The first 6 rows are patterns. Each new row is the sum of 2 different patterns, raised or lowered, with some noise. Before adding, each is slid sideways (what falls off one end comes back at the other) and multiplied by a number that may be negative. Names go in the order of the patterns.
Known rows, each followed by the names of its patterns:
-11.5	0.4	-26.1	-3.8	-0.8	-8.3	-2.6	-29.6	-12.2	12.3	1.1	-3.5	8.1	2.6	1.2	-3.7	1.0	-19.5	-8.0	-9.3	1.4	10.3	12.0	14.1	16.7	9.7	-18.9	-17.1	-5.3	-4.0	-21.0	-6.2	-13.0	7.0	8.3	-10.6 => j602
-4.6	2.0	27.1	8.2	18.4	17.7	-9.8	-15.7	-17.8	15.3	-15.2	-2.5	-5.0	15.0	14.1	-12.3	11.9	6.8	7.9	8.8	-12.3	27.1	-15.7	4.5	5.1	19.4	-8.7	4.6	-17.3	15.3	-4.3	-14.4	-16.8	3.0	-36.0	-2.5 => j216
20.9	12.7	-9.3	-14.3	19.2	-9.1	-7.4	-13.0	-22.8	-19.7	-20.1	8.3	16.0	1.7	7.7	9.7	-8.5	30.8	-15.7	-27.4	14.1	-17.1	6.7	10.3	1.9	0.3	23.6	-3.1	-8.6	5.7	7.9	-7.0	-6.7	4.9	-8.3	-18.2 => j546
4.5	7.7	7.2	-1.4	-17.3	0.3	-18.1	17.9	-12.0	12.9	-10.6	-50.3	6.0	-6.2	21.7	16.3	7.2	14.1	-18.0	-6.6	7.1	-26.5	-14.9	26.8	-2.3	9.0	0.6	-12.0	-3.1	-23.3	3.5	3.2	9.1	-5.3	-3.8	-8.9 => j880
8.6	-12.1	11.2	-7.3	-2.7	-12.7	25.4	-8.8	-1.0	0.4	-4.9	-5.7	-1.6	4.2	-7.6	-10.6	8.7	-12.5	-7.7	6.2	11.6	-2.4	21.1	-0.5	-16.0	-2.8	-11.4	11.6	22.4	-8.2	-15.5	7.5	-7.0	-1.5	-2.9	-20.6 => j255
-21.0	-1.5	-2.2	-23.9	1.0	0.3	-32.8	-10.1	11.4	9.4	30.0	4.1	0.0	-17.8	7.2	11.9	-4.6	-9.9	20.8	9.3	2.8	8.9	-17.2	18.8	16.7	-12.7	-7.1	7.7	2.9	-21.7	-13.8	-16.6	-2.1	10.3	-3.7	10.6 => j860

New rows. What belongs after each?
23.8	37.9	35.1	39.2	31.2	21.9	5.6	0.6	5.9	8.7	28.3	37.5	7.7	30.8	51.6	17.9	39.5	11.2	8.1	27.4	27.9	6.2	40.0	24.9	18.0	20.5	26.8	45.7	26.2	14.5	30.0	9.9	6.6	23.2	28.7	14.5 => j602 j546
16.7	18.1	30.9	-13.9	44.9	6.1	19.1	26.2	12.8	1.1	39.4	5.6	34.3	24.1	10.8	7.2	20.7	-11.4	1.6	8.0	14.5	49.2	39.4	50.7	53.1	29.4	15.9	-13.1	22.1	1.2	14.9	-2.4	31.8	22.0	17.1	40.7 => j602 j216
-4.1	6.3	-20.5	2.4	-9.2	-9.2	-19.4	-18.2	12.0	-11.0	-16.4	-27.3	-23.4	-14.7	-12.5	-21.3	-13.2	-4.6	11.0	2.2	-5.5	-22.4	-23.4	-34.3	-14.0	-29.3	-22.0	17.6	0.8	-11.1	9.6	10.1	-16.8	-9.2	-39.3	-26.4 => j602 j860
14.0	15.9	24.8	6.0	24.2	29.8	3.8	-2.1	20.6	-2.2	7.8	7.0	20.2	24.0	7.4	42.1	35.4	1.5	-5.5	19.9	17.9	-1.5	3.1	-5.0	7.6	9.5	13.3	34.1	20.1	25.9	28.2	0.6	55.9	-6.7	-3.6	29.5 => j216 j546
-15.3	-22.1	-24.9	23.1	-5.9	30.8	-5.6	-43.8	-6.7	1.2	27.2	10.0	0.9	26.0	-8.6	-3.5	11.5	-36.5	-1.6	34.9	-12.2	2.8	5.3	-10.0	-17.5	-29.3	-7.9	2.1	14.4	-6.5	3.7	-21.6	3.8	5.7	-11.5	-0.7 => j880 j860
8.8	19.1	13.8	-6.5	12.3	20.1	32.2	18.1	9.5	22.8	-12.1	12.5	31.1	1.7	14.0	20.7	-4.1	25.8	28.6	2.6	17.2	4.0	18.5	31.8	14.0	23.1	2.3	14.2	20.3	27.7	-1.9	19.9	5.8	14.8	7.9	28.6 => j880 j255
-6.6	17.9	-16.0	-9.2	-1.8	-21.2	-9.4	-4.4	-5.3	-9.5	-27.2	-6.4	-3.1	-5.5	-0.5	11.3	-0.8	9.3	-4.7	-12.3	-14.4	-15.5	-2.6	11.9	-2.5	-6.2	10.0	4.8	2.7	-14.3	-26.0	-0.1	-12.2	-9.5	-10.1	-13.1 => j602 j255
1.3	12.0	2.7	-7.9	11.9	3.5	-18.1	14.1	22.5	8.5	15.9	20.8	3.8	-3.4	5.5	1.2	-4.7	-6.6	23.3	20.3	11.0	16.0	6.0	11.4	32.5	-5.8	-9.2	19.8	-0.3	0.3	7.4	1.5	7.7	25.8	4.1	10.0 => j546 j860
10.7	6.0	-3.7	5.6	-7.5	-2.0	17.3	-15.4	4.1	-0.8	6.5	-5.3	-34.5	-8.6	5.4	9.4	21.6	2.8	10.0	-19.1	14.1	0.6	-17.0	-7.4	17.4	-3.1	7.3	6.2	-11.3	-9.0	-7.7	-2.6	-2.0	13.6	5.9	-3.6 => j880 j255
-14.7	-24.4	-31.1	1.8	13.6	-11.1	30.2	-22.2	-7.8	-0.2	-26.1	23.5	6.9	-48.2	-17.0	9.0	-5.2	20.4	-4.2	-4.2	-25.8	18.2	15.0	-0.7	-17.8	4.1	-7.3	-17.3	-14.1	-31.0	29.9	27.2	-13.3	-8.7	21.5	3.1 => j602 j860
-2.5	14.5	5.6	18.8	18.1	14.9	13.6	-0.5	22.8	25.2	-2.0	15.7	18.3	6.9	-9.6	5.8	-13.3	8.6	26.6	10.1	23.1	-7.8	-8.5	15.0	9.6	3.8	15.7	-3.2	8.1	29.2	6.6	32.5	3.8	15.9	3.4	23.3 => j255 j860
14.4	5.5	-4.9	11.9	17.9	7.8	-12.9	15.2	18.1	-16.4	3.8	21.8	-5.8	14.7	-10.4	-20.4	7.3	-10.5	0.7	11.4	-16.7	6.2	11.5	7.5	27.9	-21.6	-21.8	24.3	-31.4	1.9	10.3	-3.1	15.0	12.0	-11.6	4.4 => j546 j860
51.4	-6.3	16.7	-8.0	-6.4	23.5	21.0	46.0	13.8	26.7	39.4	33.5	-9.0	10.2	21.9	10.5	22.4	16.2	29.8	26.6	-2.9	26.1	19.5	18.1	10.4	24.4	11.5	29.1	7.2	33.8	30.3	45.3	4.8	56.4	12.8	30.0 => j216 j880
-27.5	-33.3	-16.1	-22.4	-18.2	-17.3	-39.3	-15.4	-34.9	-8.2	-16.6	-21.0	-22.4	-4.6	-19.7	-24.5	-14.5	1.1	-26.4	-15.5	-25.3	-33.0	-31.4	-17.9	-20.7	-21.0	-17.0	5.2	-12.9	-14.0	-17.9	-37.2	-20.4	-21.6	-6.8	12.9 => j880 j255
-17.1	10.4	-35.7	-16.9	-6.7	10.2	26.5	-29.4	10.1	-38.7	-31.5	-29.1	-44.9	-14.5	-21.6	-11.6	25.7	3.9	-29.3	-2.0	-26.8	15.4	-13.7	-32.0	21.7	-28.4	-9.0	-12.2	-6.0	-9.4	17.7	-17.1	-25.4	-13.5	-4.9	-1.7 => j546 j880
23.1	-3.0	29.6	-0.2	0.4	3.3	14.1	-23.8	6.4	2.5	5.0	5.3	17.9	8.8	3.0	7.1	4.1	-10.7	4.0	-1.2	-7.5	3.4	13.4	-11.3	5.4	26.8	9.1	18.9	-11.2	-20.9	16.1	22.2	-3.9	22.4	5.7	4.1 => j602 j255
6.9	9.1	-2.4	-6.0	18.2	29.7	28.4	4.7	6.2	26.4	29.5	6.9	23.3	2.3	14.1	26.0	11.0	36.2	17.9	36.9	32.7	36.7	-20.7	10.9	13.8	14.2	3.6	16.9	8.2	19.4	31.5	16.2	-0.9	28.2	0.5	10.1 => j602 j255
-4.3	-26.1	-10.2	-23.9	-21.9	21.4	-33.1	-16.2	-32.3	-21.2	-29.7	-26.9	-20.7	-10.4	-28.5	-13.6	-21.0	-35.3	-38.4	-28.7	-26.0	-13.0	-5.6	-3.4	-13.6	-15.1	-32.4	-27.0	-28.5	-7.5	-31.5	-27.8	-28.9	-12.0	-3.9	-26.3 => j216 j880
18.8	-12.4	-10.8	-13.6	9.8	-20.1	-6.1	-27.6	-6.1	-8.8	-28.0	-18.7	-11.5	-41.2	-17.2	-2.1	-14.0	12.4	-4.5	3.9	2.2	-20.3	-20.5	-29.9	-2.9	-18.6	-19.8	-16.5	5.5	6.6	-19.7	8.2	-4.8	-10.4	-4.5	-25.5 => j216 j255
-16.3	-1.4	-12.4	2.7	10.1	-39.9	-26.3	15.8	19.6	22.8	7.4	0.7	-16.3	20.6	5.8	5.0	-18.5	26.1	11.2	11.8	-9.3	-11.0	21.0	16.6	-8.7	-1.1	10.4	0.5	-14.7	-5.9	-22.0	7.1	17.6	-8.4	2.8	-18.8 => j255 j860
-28.9	-15.5	-2.2	-3.9	6.5	-2.5	-9.8	-36.4	-29.5	-19.6	-16.9	-36.8	-26.1	-31.2	-9.7	-2.4	-27.1	-17.8	-24.5	-33.3	-26.5	-13.0	-1.5	-22.7	-39.5	-37.1	-14.4	-19.3	-26.6	-0.9	-12.7	-19.5	-6.6	-10.4	-47.0	-23.2 => j602 j880
-22.3	-9.5	-10.4	-8.3	14.5	-7.5	-20.1	-31.6	-30.0	-32.7	-29.8	-34.6	-32.5	-46.6	4.3	-0.1	-35.9	-43.7	-3.2	-51.3	-30.1	-30.2	-48.5	-40.1	-63.3	-23.3	3.6	-15.7	-15.8	-3.8	-25.1	7.2	-36.5	-42.8	-24.5	-42.2 => j602 j546
-28.3	-6.6	-21.5	-31.3	-30.4	-26.1	-48.0	-25.6	-22.6	-14.8	6.2	-6.4	0.9	-1.5	-35.3	-37.8	-33.6	-9.7	-38.4	-23.9	-28.4	-5.1	-7.1	-33.9	-14.7	-13.8	-24.5	-12.3	-28.7	-3.5	-31.8	-29.2	-21.3	0.4	-26.9	-15.6 => j602 j216
